The rows are grouped in 3 ways, from coarse to fine. Each group lies inside one group of the grouping before and may be the whole of it. The rows also spread widely along 12 directions, which tell nothing about the answers.
(in the rows, 128 means zero)
Some rows, each with its group in each grouping after it:
[143 153 147 135  81 166  87 125 113 157  76 117 152  91  99 148 159 132
 112 161 102 128] -> K283 K912 Dit
[ 92 116 158 158 152 162 141 130 116 179 112 162 163 192 195 137 110 123
 145 124 182  36] -> K771 K473 bapep
[142 133 142 136 117 175  89 134 184 183 128  78 135  74 116 136 112 104
 109 155 121 144] -> K544 K62 Tipa
[ 81 118 138 118 103 144 131 183 175 126 156 161 107  72 138  93 154 133
  93 135 104 166] -> K328 K915 mume
[ 52  94 143 140  92 107 112 128 153 189 146 129 150  92 127 177 133 128
 164 128 132  77] -> K771 K376 Sil
[131 105 171 145  83 118 123 132 138 124 114 132 108 125 104 153 137  96
 139 146  95 138] -> K771 K234 Mege
[178 138 152 106 195 147  88 158 102 144  63 160 127 109 116 107 100 168
 143 132 111 144] -> K328 K224 Gizaz
[173 156 105 133 122 114 118  97 177 109 147  86  90 132 123 122 105  73
 106 132 135 186] -> K328 K121 Vibi
[142 133 119 139 115  89 137 111  62  72 115 146 121 184  92 154 131 138
 140  99 122 118] -> K771 K297 beno
[157 140 122 164 150  99 122  66 119 110 102 112 102 186 120 146 112  98
 155 123 137  97] -> K771 K376 Dabe
[172 112 167 193  97 154 163 112  54 141 111 105 150 150  83 159 141 116
 140 152 103 101] -> K544 K110 Kufig
[152 171 103  95 168  77  94 113  72  94  90 157 123 154 108 145  99 166
 155  95 129 127] -> K328 K224 Zovod
[150  83 119 121 130 114 147 113 158 100 152 125 132 165 147 151 118 136
 162 107 157 150] -> K771 K473 ruzul
[ 69 139 136 142  54 145 101 182 126 162 168 135 155 113 131 160 117  95
  78 112 134 141] -> K544 K110 tusal
[178 100 161 119 105 124 148 132 112 129 117 124 160  98 117 160 132 134
 151 138 128 183] -> K328 K188 Feg
[110 128 138 135 104 129  96 107 167 183 113 122 140 133 149 173 119 109
 158 159 151 115] -> K328 K121 das
[127 134 119 146 192  84 170  76  96 134 143 114  97 128 135 110 134 130
 163 108 128  67] -> K283 K254 Gora
[116  98  73 123 122 156  74 149 189 107 144 110  74 158 132 114  91 111
 108 105 149 139] -> K283 K254 Dulef
[155 133 167 170 144 145 147 180  77 157 122 164 173 119 121 133 135 127
 112 144 128 166] -> K544 K62 senof
[144 103 155 134 155 150 107 155 109 163  99 116  98  79  87 114 124 144
 150 135  92 119] -> K283 K254 Mamu
[172 111 167 100 141 142 107 175 155 104  95 151  56  89  95  94 110 138
 124 140  71 163] -> K328 K121 nifi
[117 106 171 155  80 148 146 113 125 177 125 106 169 104 117 176 153 121
 151 161 113  91] -> K544 K110 fegad
[150 131 101 153 161 114 109 130 141  81 113 161  75 155 105  90 150 129
 114 151 112 176] -> K283 K912 dod
[ 82  79 175 149 110  95 154 128 159 166 158 142 127  93 139 155 159 116
 172 146 118 110] -> K771 K473 muri
[118 168 138 123 168  71 159 109 125 102 138 167 108 111 146 103 151 130
 135 124 115 143] -> K328 K915 sazoz
[167 101 173 123 138 134 187 114 170 144 147 111 131  73 163 117 139 104
 138 147 138 146] -> K328 K188 niz
[141  81 182 182 106 127 127 166 136 185 166 107 104 118 127 151  74  53
 132 150 146 137] -> K328 K121 nifi
[146  80 105  88 111 130 156  85 181  95 125 107 127 117 135 148 170 164
 172 129 122 140] -> K283 K254 Gora
[139 182  92  83 121 157 116 101 134  70 109 111 110 147 132 101 126 148
  88  84 122 112] -> K771 K473 bapep
[130 116 152 133 166 141 200 125 110 127 152 133 107 124 172  86 134 117
 116 104 144  66] -> K283 K254 Mamu
[133 169  85  82 118  72  85 101 133  59 124 139 105 166  97 162 114 148
 143  98 109 155] -> K544 K110 fegad
[124 141 121  92 129 160 126 128 156 172 145  90 172  57 160 123 117 133
 105 110 156 132] -> K328 K224 Gizaz
[123 218 102 138 159 122  98  99 151 120 119 108 106 101 130  81 129  83
  65 111 122 145] -> K771 K376 Dabe
[119  62 162 161 104 164 149 144 130 164 139 113 134 115 124 134 133 133
 143 130 127  91] -> K771 K473 muri
[121  98 119 158 134 156  90 172 126 138  84 168 147 128 106 126 144 159
 129 144 120 169] -> K771 K376 Dabe
[202 125 139 116 123 131 129 106 131  58 102 126  95 191 118 131 113 116
 132 116 121 160] -> K771 K473 bapep
[107  76 171 104  56 175 147 127 188 144 119 137 165 120 167 165 163 137
 139 138 135 105] -> K771 K473 muri
[105 151  87 169 110 154  87 144 156 154 158 108 133 158 159 129 100  55
  69 115 181 161] -> K283 K254 Dulef
[129 125 138  77 149 106  97 123 169 107  91 168 103 114 125 131 133 177
 180 133 103 144] -> K328 K915 sazoz
[ 73  99 108 152 134 136 160 178 123 144 168 151 132  62 129  86 182 150
 100 126 113 157] -> K283 K254 Gora
[162  82 135 131 128 117 113 115 179 119 145 119 109 150 137 150 110  98
 152 141 155 162] -> K283 K912 dod

New rows, each followed by its group in each grouping:
[127 108 120 119  82 146  59 149 139 161 103 110 143 123 101 181 116 126
 149 135 130 164] -> K283 K254 Mamu
[140 158 125 152 181 140 178  70 111 121  78 144 133 129 140  88 183 168
 147 158 110  85] -> K328 K915 sazoz
[116 131 159  99  91  85 105 112 166  72 103 157  50 139  99 144 132 117
 144 123  70  99] -> K771 K376 Sil
[180 163  88  93 126 127 111  88 117  96  92 107 151 115 102 142 155 155
 133 114 115 188] -> K283 K254 Gora
[164 127 141 104 140 172 114 120 171 137  95 128 143 139 171 136 106 123
 122 130 161 120] -> K328 K224 Zovod
[160 159  94 159 142 185  94 147  84 133  89 102 122 107  84  89 116 144
  76 124 110 134] -> K328 K224 Zovod
[152 105  93 171 114 166  81 111 145 160  87  91 123 124  79 139 135 145
 150 175 114 161] -> K328 K121 das
[135 113 101 145 117 153 110 119 162  73 113 127  44 196 126 105 118  99
 104 127 119 104] -> K283 K254 Dulef
[173 130 124 115  61 149 162  67 143  80 125  64 127 131 108 147 154 122
 118 118 110 132] -> K771 K473 ruzul
[202  92 103  97 172 171 139 118 102  88  78 136 129 164 123 117 126 201
 158  97 131 124] -> K283 K254 Gora
[147 120 157 204  87 173 165 129  77 160 123 115 176 145 133 142 139  98
 106 151 148 128] -> K328 K915 sazoz
[ 35 152 127 124  95 119  89 157 143 176 140 161 141 107 155 149 142 114
 111 122 136 108] -> K283 K254 Gora
[189 139 120  71 151 149 180 108 127  75 118 125 154 109 135 115 150 189
 126  99 121 141] -> K544 K62 senof
[132 115 181 139 137 120 183  87 118 151 114 149 121 173 174 150 123 111
 173 145 149  33] -> K328 K121 Vibi
[136 128 136 123 189 145 118 210 120 131 154 171 116 101 145  74  87 136
  96  96 144 181] -> K328 K915 mume
[153 154 155 129  63 128 136  85 169 106 131  93 125 128 144 151 131  53
  91 125 132 142] -> K771 K376 Dabe
[144  99 131 131 148 194  91 168 129 139  76 150 132 123  93 114 130 187
 135 148  93 122] -> K544 K110 fegad
[100 124 127 101 166  87 104 145 137 140 127 166 118 104 135 133 112 153
 165 121 135 137] -> K328 K188 Feg
[168 124 104 118 170 167  82  99 161 162 117  59 128 122 123 126  74 131
 151 106 156 119] -> K771 K473 bapep
[146 108  88 171 162 154 104 133 131 129 137 114 112 189 122 125  84 131
 125 124 159 118] -> K544 K62 Tipa
[128  79 122  96 128 145 119 148 163 147 124 142 168 124 159 159 133 152
 166 121 167 160] -> K283 K254 Mamu
[131 132  52 179 125 151 117  82 113 141 136  50 144 148 101 127 114 120
 117 108 152 123] -> K771 K234 Mege
[164  75 125 125 124 147 138 154 139 116 134 144 155 118 140 133 149 150
 135 136 151 188] -> K283 K912 Dit
[ 83 112  81 144  85 136 114 150 164 120 178 116 123 141 150 128 115 103
  85 116 160 151] -> K328 K224 Gizaz
[126 120  86  89 134 137  85  96 196 152 149  69 127 113 154 151  89 111
 141  96 172 125] -> K283 K254 Dulef
[121  65 184 107 107 155 104 161 198 167 140 122 119  99 159 151  84  97
 140 115 149 111] -> K771 K376 Dabe
[138 130 159 110 130 129 148 139 141 102 132 184 134 196 186 145 110 113
 124 111 158 119] -> K544 K110 tusal
[169 160 112 117 162 184  96 105 170 103  44 151 135 164 153 100 140 146
 106 133 134 135] -> K771 K376 Dabe
[ 63 136 100 147 120 120 120 146 171 158 185 111 140  78 153 112 128  94
  84 103 156 148] -> K771 K376 Dabe
[139  81 151  87 117 114  92 178 140 140 154 129 123 101 127 159  70 127
 148 102 142 167] -> K328 K224 Gizaz
[ 96 120  94 158 148 122 141 121 133 149 160 108 122 103 137 111 127 126
 118 124 147 105] -> K328 K224 Zovod
[167 105 152 123 146 178 111 166 140 119  79 187 161 196 166 135 117 143
 135 134 159 160] -> K771 K473 bapep
[147 106 111  56 135  88 136  96 181  68 170 105  80 120 141 134  88 147
 167  77 139 133] -> K328 K915 sazoz
[168  57 127 101 107 196 107 132 204 125 121  85 122 112 122 129 114 155
 144 117 132 146] -> K771 K473 muri
[ 99 103  99 130 100 185  84 183 122 143 112 141 160 137 121 136 110 160
 106 100 143 138] -> K771 K234 Mege
[138 123 152 131 121 163 109 126 122 145  79 123 115 107  84 137 143 166
 145 161  78  84] -> K544 K62 Tipa
[168  83 117 143 176 193 106 156 152 139  99 113  96 110 112  83 101 157
 124 138 123 125] -> K328 K224 Zovod
[149  74 151  97 141 151 100 131 232 146 134 111 115 111 155 137 105 118
 165 137 144 159] -> K771 K473 bapep
[129 123  94 159  94 126 149  80 107 128 170  62 139 155 115 165 110 108
 131 105 149  99] -> K544 K110 tusal
[ 80 125 121 133 121 119 149 170 140 122 150 165 119  70 131  88 168 140
  94 136 111 166] -> K328 K188 Feg
[ 77 158 131 152 114 162 111 113 144 165  88 131 140  95 121 115 182 141
 120 165  98  95] -> K771 K473 bapep
[102 151 171 141  79 134 130  98 145 153 101 147 155 151 151 177 156 102
 136 164 119  93] -> K544 K110 tusal
[151 130 141 137 162 188 152 110 133 149  67 156 172 144 167 112 160 170
 144 157 141 106] -> K328 K915 mume
[154 161 119 119 168 110 138  85  90  99  80 133 125 117 102 112 154 167
 143 110  99 107] -> K771 K376 Dabe
[ 82 143 156 102  79 145 115 165 176 126 155 161 132 134 171 140 118  95
  79 114 137 116] -> K544 K110 fegad
[172 126 137 144 144 152 103 129 159 107  85 135 104 134 115 107 127 114
 113 139 113 164] -> K771 K376 Dabe
[122 131  76 164 140 145  65 175 136 119 123 136  91 133  98  94 107 128
  86 135 119 191] -> K328 K224 Gizaz
[139 182 120 124 104 143 104 108 176 123 149  76  97  98 109 114 116  79
  76 123 103 145] -> K544 K110 Kufig
[174 162 146  88 181 140 106 130 124 145  81 136 140  67 120 108 140 154
 136 124 103 166] -> K283 K254 Gora
[113  40 176 116  86 140 171 159 156 163 155 144 165  81 157 165 164 137
 165 141 134 146] -> K283 K254 Gora
[ 94 147 141 140  70 114 215  77 115 108 146  98  94  80 118 110 192 119
 104 145  78  59] -> K328 K121 nifi
[147 118 102 178 126 173  83 171 131 152 117 118 150 122  85 129 131 135
 103 160 124 202] -> K544 K62 Tipa
[ 99  65 174 145 165 138 177 169 165 148 124 205 126 112 182  96 162 145
 151 165 136 123] -> K328 K188 Feg
[103 122  56 154 156 121  76 168 137 112 150 127  97 116  84  88 123 157
 107 103 118 195] -> K771 K473 muri
[ 82  80 149 113  60 164 102 148 198 177 138 119 122 114 149 167 110 112
 141 149 143  99] -> K328 K121 Vibi
[ 81 132 183  77 136  85  73 152 183 160 141 159  73  76 143 138  99 105
 145 126 114  95] -> K283 K912 dod
[101 147 115 115 158  63 137 105 158 113 177 135 100 124 137 130 124 119
 147 111 129 130] -> K544 K110 Kufig
[129 158 191 106 124 102 149 121 165 145 138 132 121  49 127 130 163 107
 123 160  84 140] -> K544 K62 Tipa
[ 95 100 102 144 143 133 150 102 165 183 150 111 176  94 164 141 169 138
 157 142 160 135] -> K283 K254 Gora
[136  98 113 180 179 164 118 178 123 120 117 153  69 139 112  64 128 126
 103 136 113 137] -> K283 K254 Dulef
[125 174 127 123 137  62 167 108 113  93 152 162 114 139 153 125 145 105
 119 119 136 152] -> K328 K121 das
[162 133 126 153 131 144  58 162 112 148  78 158 130 206 123 162  64 112
 138 139 159 159] -> K328 K121 nifi
[100 140 133 105 173 131  92 168 131 159 112 171 101 119 138 106  93 151
 137 116 131  99] -> K328 K121 Vibi
[172 134  96 112 144 107 123 124 164  84 121 137 111 131 121 118 131 135
 130 137 129 223] -> K328 K121 nifi
[134 105 133 163 123 132  79 158 133 173 110 118 104  92  70 137 120 125
 150 169  98 173] -> K328 K121 Vibi
[139 100 134 167  87 122 188  85  88 119 155 102 143 161 143 154 150 109
 134 130 156  78] -> K283 K912 Dit
[169 109 135 116 161 114  93 103 116 155  77 131 133 146 109 172 101 166
 213 144 133 124] -> K328 K121 das
[ 98 124 152 138  85 136 128 110 183 137 123 106  79  82 120 114 159 101
 113 173  81  98] -> K328 K224 Gizaz
[162 103 133  97 103 207 118 140 117 125  56 143 161 139 131 141 147 178
 133 127 122 114] -> K283 K254 Dulef
[129 134 132 115 198 111 132 146 155 121 125 166 119  87 147  81 137 141
 120 110 126 159] -> K771 K376 Dabe
[114 147 105 157 123 174 134 158  91 152 136 109 137  72 107  85 158 136
  67 115 108 145] -> K283 K254 Gora
[130 136 191 150 141  82 181 110 140 134 115 195 158 142 163 161 186 116
 167 183 120 142] -> K544 K62 senof
[177 165 167  66  76 162 108 103 150 111  57 122 164  93 127 157 148 134
 113 122 103 144] -> K771 K376 Dabe
[ 99 201 184  81 135  92 139 110 145 144 125 156 111  83 173 123 148  90
 106 115 110  95] -> K283 K254 Gora
[ 93 112  97 100 140 128  94 169 197 122 160 125  59  82 124  89  97 138
 110 112 115 144] -> K328 K121 nifi
[136 115 140 158 228 101  83 153 166 161 124 161  85 120 118 105 100 124
 169 154 116 165] -> K544 K110 tusal
[109 171  83 124 162 112  52 153 128 143 118 133 123  95  78 129 114 165
 128 123 106 172] -> K544 K62 senof
[192 169  93 161 129 126 110  66 107 100  77 109 138 190 110 152 127 112
 128 148 143 153] -> K328 K224 Zovod
[140 138 154  55  75 149  95 123 165 148 114 109 178 103 139 201 106 146
 147 113 139 124] -> K544 K62 senof
[119  88 110  82  90 172  78 169 164 143 116 113 143  71 110 144 106 171
 131 116 128 166] -> K328 K188 Feg
[184 100 148 124 143 153 120 127 117 112  74 159 159 199 153 158 100 137
 155 111 165 125] -> K771 K376 Dabe
[172  94  99  51 126 123 108 123 138  97 138 101 151 130 111 182  84 191
 180  78 147 150] -> K544 K62 senof
[ 87 119 176 138 114 145  86 146 124 215 134  98 103  83 122 149  88  91
 137 124 119  55] -> K283 K254 Gora
[116 168 155 122 137 114 185  83 179 127 147 108 117  70 163  91 170  83
 100 131 112 116] -> K771 K234 Mege
[115 120 142 168 190 114 135 168 125 166 156 163 141 124 146 121 119 126
 137 137 150 144] -> K544 K62 senof
[111 147 181 112 112  99 166 145  71 161 127 173 173 109 158 163 128 128
 140 118 141 103] -> K328 K121 nifi
[204  86 181 203 138 115 195  94 120 117 140 123 110 172 146 133 148  62
 143 175 146 141] -> K283 K912 Dit
[169 165 129 112 195 175 133 116 134  90  43 184 103 156 140  66 153 183
 125 146 100 111] -> K328 K915 mume
[109 152  75 147  94 151 148 107 149 107 157  99 155 136 145 115 160 121
  77 109 150 156] -> K771 K473 ruzul
[138 122 133 138 147 116 124 119  95 127 106 147 134 156 119 146 108 142
 152 104 137  99] -> K771 K376 Sil
[173 137 107  89 164 134 127  50 193 118 103  78 138 112 139 130 141 149
 172 129 136 140] -> K771 K473 bapep
[ 97 144 110 141 183 103 181 100 111 103 142 149 116 144 154  87 155 148
 124 100 143  68] -> K771 K297 beno
[135 138 103 131 102 118 111 133  92  93 136 104  78 117  80 121 123 117
 102  99  98 138] -> K283 K254 Dulef
[ 44 135 173  66 111  46 159 143 166  88 164 210  65 135 187 134 152 109
 142 104 116  79] -> K283 K254 Mamu
[174 127 105 127 110 136 187  88 144  58 152  88  81 135 131  91 134 112
  92 115 124 137] -> K328 K188 niz
[187 114 201 140 126 172 129 151 108 151 102 133 133 153 126 153  90 106
 126 140 128 101] -> K544 K62 Tipa
[128 142 130 149 157 152 103 117 140 163 111  98 112 108 120 105 108 106
 117 125 121 102] -> K771 K234 Mege
[ 94 103 119 139 110 121  83 207  48 143 133 148 115  93  68 139 113 156
 124  96 100 144] -> K283 K254 Dulef
[166 115 164 113  73 187 110 138 172 112 102 100  95 107  97 139 128 126
 107 149  81 125] -> K544 K62 senof
[179 100 139 142  89 152 157 101 156  76 114 122 109 174 113 143 154 120
 134 154 103 145] -> K544 K110 Kufig
[141  64 139 201 165 150 168 144 122 167 151 131 130 144 150 113 137 104
 141 149 154 133] -> K283 K254 Gora
[152  94  85 185 186 131 109 147 109 112 128 134  92 156  91  96 104 153
 148 128 131 171] -> K328 K915 sazoz
[ 88 140 150  80 101 127  94 166 166 117 132 161  61 114 145 116  98 119
 102 109 109  99] -> K328 K121 das
[120 101 147 123 141 100 169 114 185 150 166 126 141  73 169 134 170 100
 149 143 141 169] -> K283 K254 Dulef
[130 123 162  94 102  83 195 100 103 119 163 132 184 129 174 176 131 111
 151  84 165 120] -> K771 K234 Mege
[119 140 130 150 159 131  78 140  68 160  72 148 131 129  81 133 125 176
 158 124 102  99] -> K771 K473 muri
[ 96 144 186 107 115 129  88 113 177 198 120  98 122  65 146 153  97  85
 134 118 126  62] -> K771 K376 Dabe
[115 142 109 125 158 131 134 114 167  92 123 152  80 159 161  86 124 134
 118 117 133 103] -> K328 K915 sazoz
[ 98 146 132 123 134 114 104 150 120 150 129 153 132  88 135 125 145 136
 120 130 126 129] -> K283 K912 Dit
[151 118 179 140 133 126 181 109 128 118 110 158 139 151 157 128 162 123
 143 138 129 111] -> K771 K473 muri
[ 45  94 143 172 115 102 131 147 162 179 151 144 103  63 118 121 167 120
 145 177 102 118] -> K328 K188 Feg
[184 142  99 132 172 187  62 136 163 141  94 118 139 158 154 110  90 120
 103 128 176 166] -> K283 K912 Dit
[117 131 121  83 175  89 104 118 136 121 121 136 103  90 107 123 109 169
 163  82 110 101] -> K771 K376 Sil
[117  87 112 134  61 103 125 120  87  95 155 105  98 157  96 171 118 135
 145 105 127  88] -> K283 K912 Dit
[125 162 109 118  84  86  71 114  93 102 115 118 118 156  77 179 112 125
 144 108 111 155] -> K771 K473 bapep
[ 94 119 134 156 125 102 103 128 175 138 131 137  80  99  90 130 156 122
 147 173  75 152] -> K544 K110 tusal
[152 128 112 120  89 157 100 100 151 108  93  99 124 147  93 163 138 154
 142 147 101 121] -> K544 K62 senof
[109 107 185  81 106  94 152 145 178 118 149 177 123 108 184 151 130 108
 137 127 139 130] -> K328 K224 Zovod
[158 135 106 164 116 145  91 149 117 164 131 101 185  98  85 159 131 130
 117 153 134 224] -> K544 K62 Tipa
[ 93 117  84 189 114 144 139 163  95 146 162 131 133 135 124 110 133 125
  92 128 149 145] -> K328 K121 das
[125 112 103  85 104 130 109 121 152 105 126 109 132  98  91 150 140 181
 153 119  96 141] -> K544 K110 fegad
[149 123 125  98  64  80 112  97 121  96 122 114 140 128  98 201 128 128
 161 125 122 166] -> K328 K224 Zovod
[169 163 141 105 215  92 114 133 129  99 101 175  79 132 136  91 119 126
 136 114 110 162] -> K283 K254 Gora
[142 101 147 127  91 165 104 180  71 154 118 148 190 159 119 187  89 149
 136 101 151 138] -> K544 K110 tusal
[173 133 114 153 184 133 107 105 169 123 115  94  82 117 102  90 124 113
 138 148 110 170] -> K771 K473 bapep
[ 90  96 132 122 113 168  88 144 184 183 120 112 150  90 134 146 127 151
 148 136 132 117] -> K771 K473 ruzul
[192  76 136 137 136 140 161 153 100  87 125 161 138 177 139 136 130 137
 138 114 147 185] -> K283 K254 Gora
[ 76 123 174 130  97  86 146 138 127 164 147 163 147  68 137 155 179 118
 141 154 115 124] -> K283 K912 dod
[160 149 128  52 133 119 118 118 173  89 113 135  93  95 125 117 124 147
 131 117 104 161] -> K328 K121 Vibi
[125 142  66  76 132 150 112  93 128  81 103 112 110 154 121 119 111 201
 142  85 128  80] -> K328 K915 mume
